There are 4 ways to turn a row about zero (a turn may also mirror it). The second row of each pair is the first, turned, with some noise. The first 40 pairs use one turn. New pairs use 3 turns, one after the other, and a turn may come again.
In the rows, 128 means zero.
Some pairs, each with its turns in order after it:
[115 153 150 135  48 119 154 100 151]
[104 143 139 122 125 186  80 139 183]	(0)

[122 140 108  78  99 117 117  76 151]
[ 94 130  83 120 132 120 124 168 174]	(0)

[105  98 122 138 117 138 150 127  93]
[137 111 116 151 116 127 101 148 158]	(3)

[130 158  92 113 103  71 153 136 141]
[124 153 167 145 144 111 134 154 189]	(0)

[106 132 138 143 128  97 187 160 158]
[146 147  77 169 138  93 144 102 118]	(3)

[122 110 139 156 129 112 140 132 113]
[127 119 124 148 142 110 157 115 135]	(1)

[112 111 149  89 126 118 140 113 114]
[152  91 135 158 139 151 126 128 118]	(3)

[124 171 145 177 139 119  99 138  92]
[ 98 103 168 131 100  76 143 122 137]	(1)

[122 127 157 152 192 122  93 152  97]
[ 84  89 104 104 118 115 105 158  81]	(3)

[115 187 137 132 132 110 166  83  69]
[100 112 142 175  68 150 134  77 158]	(1)

[160 142 112  87 118 135 117  84 128]
[ 97 117  83 128 152 107 116 131 158]	(0)

[107 131 139 143 150  49  90 172 107]
[113 114 196 162 134 133 190 154 111]	(0)

[ 90 101 129 124 137 126 128 105  94]
[141 137 148 168 129 146 160 140 133]	(1)

[157 156 101 108 125 137 103 137 104]
[ 98 138 123 128 161  91 117 125 118]	(0)

[174 151 190  86 146 152 132 157 119]
[166 152  73 142 143 162 134  73 135]	(2)

[114 113 120 101  89 113 182 160 112]
[132 156  64 138 102 142 168 126 130]	(1)

[137 142 106 143 126 195 117 162 158]
[135 165 146  60 133 113 111 136 158]	(1)

[134 147  71 120  97  90  39 157 135]
[ 52 167 144 178 125  95 145 177 107]	(0)

[ 95 112 110 134 122  97 133 115 138]
[169 142 108 135 118 126 116 135 118]	(3)

[155 177 119 102  74 131 109 126 158]
[133  88 140 121 143 175 191 101 130]	(2)

[136 147 100 133  91 147 127 155 140]
[121 155 128 118 100 132 156 112 164]	(3)

[150 123 124 112 105 109 173 127 121]
[152 124 139 158 132 105 122  93 143]	(3)

[127  75 102 145 150 125 108 156 109]
[148 142 128 159 159  88 136 171 139]	(1)

[126 175 136 146  90 101 154 105 195]
[147 124 185 123 164 127 190 124 159]	(2)

[109  73 139 177 138 149  51 182 144]
[162 136 141  65 130 157  58 167  69]	(2)

[124 152  34 174  97 129  88 150 138]
[127  40 186 101  96 115 123 136  85]	(2)

[156 137 102 131  83 200 155 106 149]
[135 138 155 151  70 151 191 117  94]	(2)

[125 117 161 121 159 109 159 108  99]
[154 116 131 177 122 126 134  90 110]	(1)

[138 137 114 164 110  97 148 121 156]
[138 147 138 174 112 144 111 126 163]	(0)

[111  78 136 109  97 117  55  68 140]
[184 126 180 114 116 172 135 200 106]	(3)

[ 81 166 149 120 144  95 136 125 129]
[113 126 145 151 185 114 109 114 150]	(2)

[145 117  77 123 169 148 118 110  98]
[135 144  85 142 146  86 154 106 115]	(0)

[ 79 102 105 156 130 136 128  83 194]
[ 86 170 198  97 137 106 152 152 107]	(2)

[147 159  67 116 148 111 129 139 158]
[129 101  98 107 114 131  79 154 164]	(1)

[103 135 109 124 164 106  98 121  83]
[125 136 129 134 168 123 187 142 107]	(0)

[ 66 132 172 120  82 122 159 130  69]
[112 156 132 159  78 147 217 106 113]	(1)

[103 106 151 124 186 125  70 146 134]
[115 155 112  88 158 134  65 118 110]	(2)

[157 178  95  96 165 160 103 169 161]
[148  96 114  99 133 117 141  48  77]	(2)

[153 104 164 143 171  67 114 150 145]
[136 109 134 121 138  65 138 144  60]	(3)

[139 162 146 124 164  78 118 125 152]
[127 138 129 115 147 113 130 104  59]	(3)

New pairs. What belongs after each?
[127 145 137  95 106 139 171 154 135]
[124 149 153 103  78 127 152 137 126]	(0) (0) (0)

[ 79 172 122 179 131  96 151 128 139]
[122 130 127 117  76 175 154  93 165]	(0) (2) (2)

[138 131 175 134 119  89 133 179  93]
[170 133 158 143 108 134 146  97  71]	(0) (3) (0)

[ 73 112 123 111  97 151 146 114 132]
[143 130 154 165  96 131 130 124 176]	(1) (2) (2)

[115 211 126 115 152 155 116 129 176]
[ 93 161 157 149 161 128  89 195 118]	(2) (1) (3)

[134 109 133 143 113 105 118  89 126]
[110 143 154 103 106 138 135 105 137]	(0) (0) (3)

[134  63 134 133  96 143 102  71  36]
[184 146  69  82  50 168 136 125  99]	(2) (1) (1)

[161 118 133 128 103 139  95 108 121]
[124 120 126 153 142 142 145  85 110]	(2) (1) (2)

[166 141 146  98 138 121 108 188 144]
[ 84 160 121 145 161 151 146 117  83]	(1) (3) (1)

[134 144 120 140 141 130 104 109  96]
[ 98 103 123 100 131 126 118 126 111]	(0) (3) (2)

[ 89 130 153 132 181 150 129 146 117]
[172 120 140 144 167 145  91 130 105]	(0) (0) (3)

[138 167 115 183 103 106 123 119  67]
[114 105 143 126 171 151 126  89  61]	(0) (1) (1)

[194  88 185 137 119 142 107 175 169]
[151 179  97  54 144 151  84 147 125]	(0) (0) (0)

[172 120  95 106 146 123 125 102 125]
[ 95 117 126 157 162  96 126 124 135]	(0) (3) (0)

[100 185 105 123 148 130 127 132 112]
[122 129  96  86 113 144 124  85 138]	(3) (0) (3)

[110 155 124 159 199 108 147 121 102]
[ 86 115 141 154 120  81 128  98  75]	(1) (3) (3)

[102 145 112 138 102 130 117 148 191]
[121 136 141  82 149 125 143 122  76]	(3) (0) (3)

[ 88 175  78 139 137 129 138 130  70]
[176 152 164  76  97 129 152 142 111]	(3) (1) (1)

[106 137  59  79 164 141 125 168 119]
[184 152 162 171  89 150 102 102  93]	(2) (1) (0)

[148 158 178 156 165  82 132 161 119]
[136  70 145  83 173 108 161 130 137]	(2) (3) (0)

[115 123  94 119 133 147 126 144 126]
[115 124 105 127 142 114 137 140  95]	(0) (0) (3)

[175  69 113 115 154 168 126  94 116]
[ 96 137 168  97  84 147 155  93 157]	(3) (0) (0)

[134 146  94 116 156 116  80 182 146]
[119 100  75 159  92 140 102  91 120]	(3) (3) (0)

[125 168 133 124 167 105  88  60 112]
[149 140 118  84 170 106 204 122 122]	(3) (0) (0)

[144 139 121 172 102 135 149  94 135]
[109 157 116 155 137 179 140 131 135]	(0) (2) (2)

[137 180 134  73 123 149 177 125 135]
[ 81 107  97  63 130 134 145 123 107]	(3) (3) (3)

[ 88 131 132  78 136 110 128 142 135]
[158 110 148  75 106 139 123 129 136]	(2) (3) (3)

[113 132 114 133 104  92 183 120  91]
[141 148 133 124  90 102 113  68 107]	(2) (3) (3)

[147 131 164 152  88 133 159 116 174]
[ 79 122 157 112 148  90 124 164 115]	(3) (0) (3)

[111  89 148 129 118 135 168 125 164]
[142 146 107 171 101 112 160 127 107]	(0) (2) (2)

[122 126 105 159 128 149  93  79 127]
[117 189 115 142 142 106 133 146 108]	(1) (0) (1)

[104 152 157 126 164 130  85 157 126]
[104 118 128  69 125 108 150 133  92]	(2) (3) (0)

[ 87 143 122 160 141 170 137 118 114]
[ 86  97 107 132 146 145 106 167 149]	(2) (0) (3)

[129 142 128 117  88 103  49 143 197]
[109 144 197 156 170  96  75  80 133]	(1) (1) (0)

[151 123 176 129 145 172 158  69 130]
[164 121  74 148  75 138  96 154 151]	(3) (0) (2)

[143 117 157 151 220 147 128 129 114]
[ 72 167 120 114  92  79 159  84 144]	(3) (3) (0)

[149 126 113 137 110 187 165  65 110]
[133 113 194 131 106 166 138  66 102]	(1) (2) (1)

[129 171 121  99  53 155 132 132 191]
[170  62 156 118 196 100 137 156 160]	(2) (3) (1)

[151 124  67 179 158 102 127 137  94]
[147 130  38 148 110 123 159 132 117]	(3) (0) (3)

[166  93 143 126 148 134  90 123 101]
[131  95 116 110 113 104 111  87  96]	(3) (2) (2)

[ 79 141 139 144 138 149 135 125 145]
[106  99 128 137  90 106 104 125 126]	(3) (0) (1)

[190 171 113  98 130 101 146 153 113]
[ 82 106  96  96 162 158 124 130 173]	(2) (0) (1)

[174 118 124 115 184 100 119 124  69]
[136 149 101 110 146 110 103 125  44]	(2) (1) (2)

[173 131 111 147  83 145 177 182 127]
[181 108 143 108 181  80 125  94 119]	(1) (0) (2)

[ 88 112  95 100 174 167 101 141 122]
[120 108 121 116  93 193 134 151  89]	(2) (3) (2)

[154 105  94  87 123 138 133 127 186]
[115 109 112 162  67 113 146 126 158]	(3) (0) (0)

